The rows are grouped in 2 ways, from coarse to fine. Each group lies inside one group of the grouping before and may be the whole of it. The rows also spread widely along 2 directions, which tell nothing about the answers.
In the rows, zero is written as 128.
Known rows, each followed by its group in each grouping:
[159  69 174 124  98 162 146 127 136 135 163 117 141 156 158 158  97 136
 143 156 134 142 160] -> K530 Dega
[170  93 175 149 106 133 129 116 127 121 207 133 150 132  99 122 161 136
 164 152 126 153 159] -> K397 Mab
[212  89 212 108  84 176 150 130 144 125 192 112 168 152  86  94 146 156
 166 178 164  94 129] -> K142 rad
[ 89  44 159 153 127 147 112 105  92 112 170 109 116 107 150 194 116 123
 159 123  90 156 181] -> K530 gesoz
[142  68 180 135 107 167 109 124 101 131 167 121 143 143 107 138 123 150
 148 144 138 110 149] -> K142 fasab
[137  51 187 169 139 145 127  94 112  61 205 105 137 141  78 145 164 119
 183 144  88 131 175] -> K530 Ril
[168 102 174 151 107 148 127 123 118 124 198 139 149 153 105 123 147 133
 149 142 128 156 166] -> K397 dip
[166  99 177 162 116 148 128 111 116 109 212 140 147 143  88 118 174 127
 162 137 114 158 163] -> K397 dip
[155  81 183 135 101 168 128 125 120 127 173 113 150 129 101 136 132 154
 157 158 136 107 141] -> K142 rad
[108  74 164 153 117 150 109 126  95 117 168 116 136 111 103 157 134 149
 154 147 111 119 154] -> K142 rad
[116  82 167 143 104 160 109 134 102 130 159 116 134 113 119 163 117 151
 150 150 119 119 158] -> K142 rad
[102  60 168 154 121 158  97 116  83 119 166 118 131 125 108 166 124 145
 146 134 114 119 165] -> K142 fasab

New rows, each followed by its group in each grouping:
[ 94  72 157 152 108 157 102 138  94 139 152 118 133 107 127 181 107 153
 142 146 114 119 160] -> K142 rad
[146  77 181 140 106 160 125 125 113 121 180 115 151 128  93 133 144 149
 161 158 133 109 148] -> K142 rad
[161  50 184 127 104 160 138  98 125 115 192 108 146 138 125 136 135 139
 169 150 120 138 154] -> K530 gesoz
[187  52 193 120  97 164 156 101 137 111 196 103 154 153 121 121 141 137
 173 155 134 128 151] -> K530 gesoz
[105  46 156 147 116 148 117 119  97 130 155 110 126 115 166 191  96 138
 155 133 102 156 177] -> K530 gesoz
[135  46 180 152 120 149 128  94 110  98 197 102 135 127 123 153 148 130
 171 136 103 147 168] -> K530 gesoz
[156 100 168 157 105 146 122 121 116 127 193 138 142 147 111 134 138 135
 147 138 123 163 166] -> K397 dip
[133  80 172 136 104 161 114 131 109 123 165 114 144 118 107 155 128 152
 155 156 125 110 153] -> K142 rad
[206  54 207 119 102 163 157  90 143  96 219 102 166 161 100 100 164 138
 183 161 136 122 150] -> K530 gesoz
[185  70 191 117  87 174 157 130 147 140 165 108 153 169 157 137  91 140
 145 167 155 136 149] -> K530 Dega
[171 103 171 152 107 147 130 128 122 131 195 141 148 150 112 122 141 131
 149 144 129 160 167] -> K397 dip
[149  49 174 126 106 161 138 117 117 128 167 109 144 132 151 160 102 144
 164 140 126 143 167] -> K530 gesoz
[151  58 194 151 128 150 137 107 124  75 201 108 143 145  94 140 149 125
 181 151 102 126 168] -> K530 Ril
[196  76 198 113  91 175 136 131 126 144 172 119 169 167 108 112 118 158
 149 162 167  96 130] -> K142 fasab
[151  65 170 116  89 166 140 137 116 153 142 109 146 142 186 169  64 156
 150 146 142 136 161] -> K530 gesoz
[140  79 179 142 103 162 118 123 109 122 170 120 146 123 102 144 137 150
 158 155 134 112 148] -> K142 rad
[145  57 185 154 133 146 134 103 116  72 193 111 143 139  98 147 148 125
 179 150  96 132 166] -> K530 Ril
[185  50 200 121 100 160 151  91 137  98 212 102 160 151 113 109 157 134
 180 155 130 129 151] -> K530 gesoz
[141  52 181 152 127 152 143  93 128  85 207 107 130 143 107 138 154 116
 163 145 108 145 166] -> K530 Dega
[102  95 146 171 119 140  98 132  87 131 167 144 118 121 132 175 121 130
 133 129  97 173 188] -> K397 dip
[115  87 158 129  92 163 111 163  99 170 117 119 139 115 159 185  67 170
 132 156 141 121 157] -> K142 rad
[122  57 164 153 123 148 123 134  99 109 151 112 129 130 138 186  98 135
 157 147 103 140 175] -> K530 Ril
[135  47 183 145 117 152 133  95 114 103 192 106 139 131 125 147 138 130
 174 139 108 143 161] -> K530 gesoz
[179 101 182 159 111 148 130 110 125 109 215 141 151 150  87 111 171 130
 161 147 127 151 161] -> K397 dip
[155  99 171 160 108 143 126 117 115 123 200 141 142 147 104 130 151 132
 151 142 117 161 168] -> K397 dip
[168  57 187 121  98 161 145 120 127 126 175 108 150 142 144 144 115 143
 161 148 131 133 157] -> K530 gesoz
[156  97 163 139 100 143 119 136 122 145 181 141 146 135 128 144 117 138
 153 156 133 150 158] -> K397 Mab
[179  78 187 114  82 180 128 138 114 150 154 123 160 158 124 124  99 158
 140 161 166  99 137] -> K142 fasab
[138  56 179 151 119 149 133  99 124 105 187 112 134 144 124 150 133 118
 155 142 103 150 164] -> K530 Dega
[151 101 161 151 104 132 120 132 121 137 183 138 146 131 123 148 129 138
 152 148 126 155 163] -> K397 Mab
[181  83 197 130  98 164 138 113 132 111 195 112 159 138  79 103 162 151
 166 161 141 101 137] -> K142 rad
[218 103 193 128  84 145 147 114 153 128 220 135 166 156  94  90 159 137
 168 165 153 135 142] -> K397 Mab
[192  64 195 125  95 169 155 112 147 115 189 107 154 166 126 125 125 134
 159 158 143 139 158] -> K530 Dega
[143 108 151 141  91 155 118 157 105 172 143 150 141 137 159 174  74 155
 121 145 142 166 173] -> K397 dip
[170  54 196 129 103 165 147  98 137 107 202 104 147 145 118 121 147 134
 177 148 125 134 152] -> K530 gesoz
[186 102 170 139  94 137 134 120 133 134 200 133 157 135 103 119 150 134
 160 162 143 145 149] -> K397 Mab
[110  60 167 150 114 159  93 125  86 128 155 119 137 126 116 169 111 144
 138 134 120 119 159] -> K142 fasab
[176  57 190 127 110 158 146 126 133 102 176 116 154 160 119 143 120 141
 167 162 128 119 159] -> K530 Ril
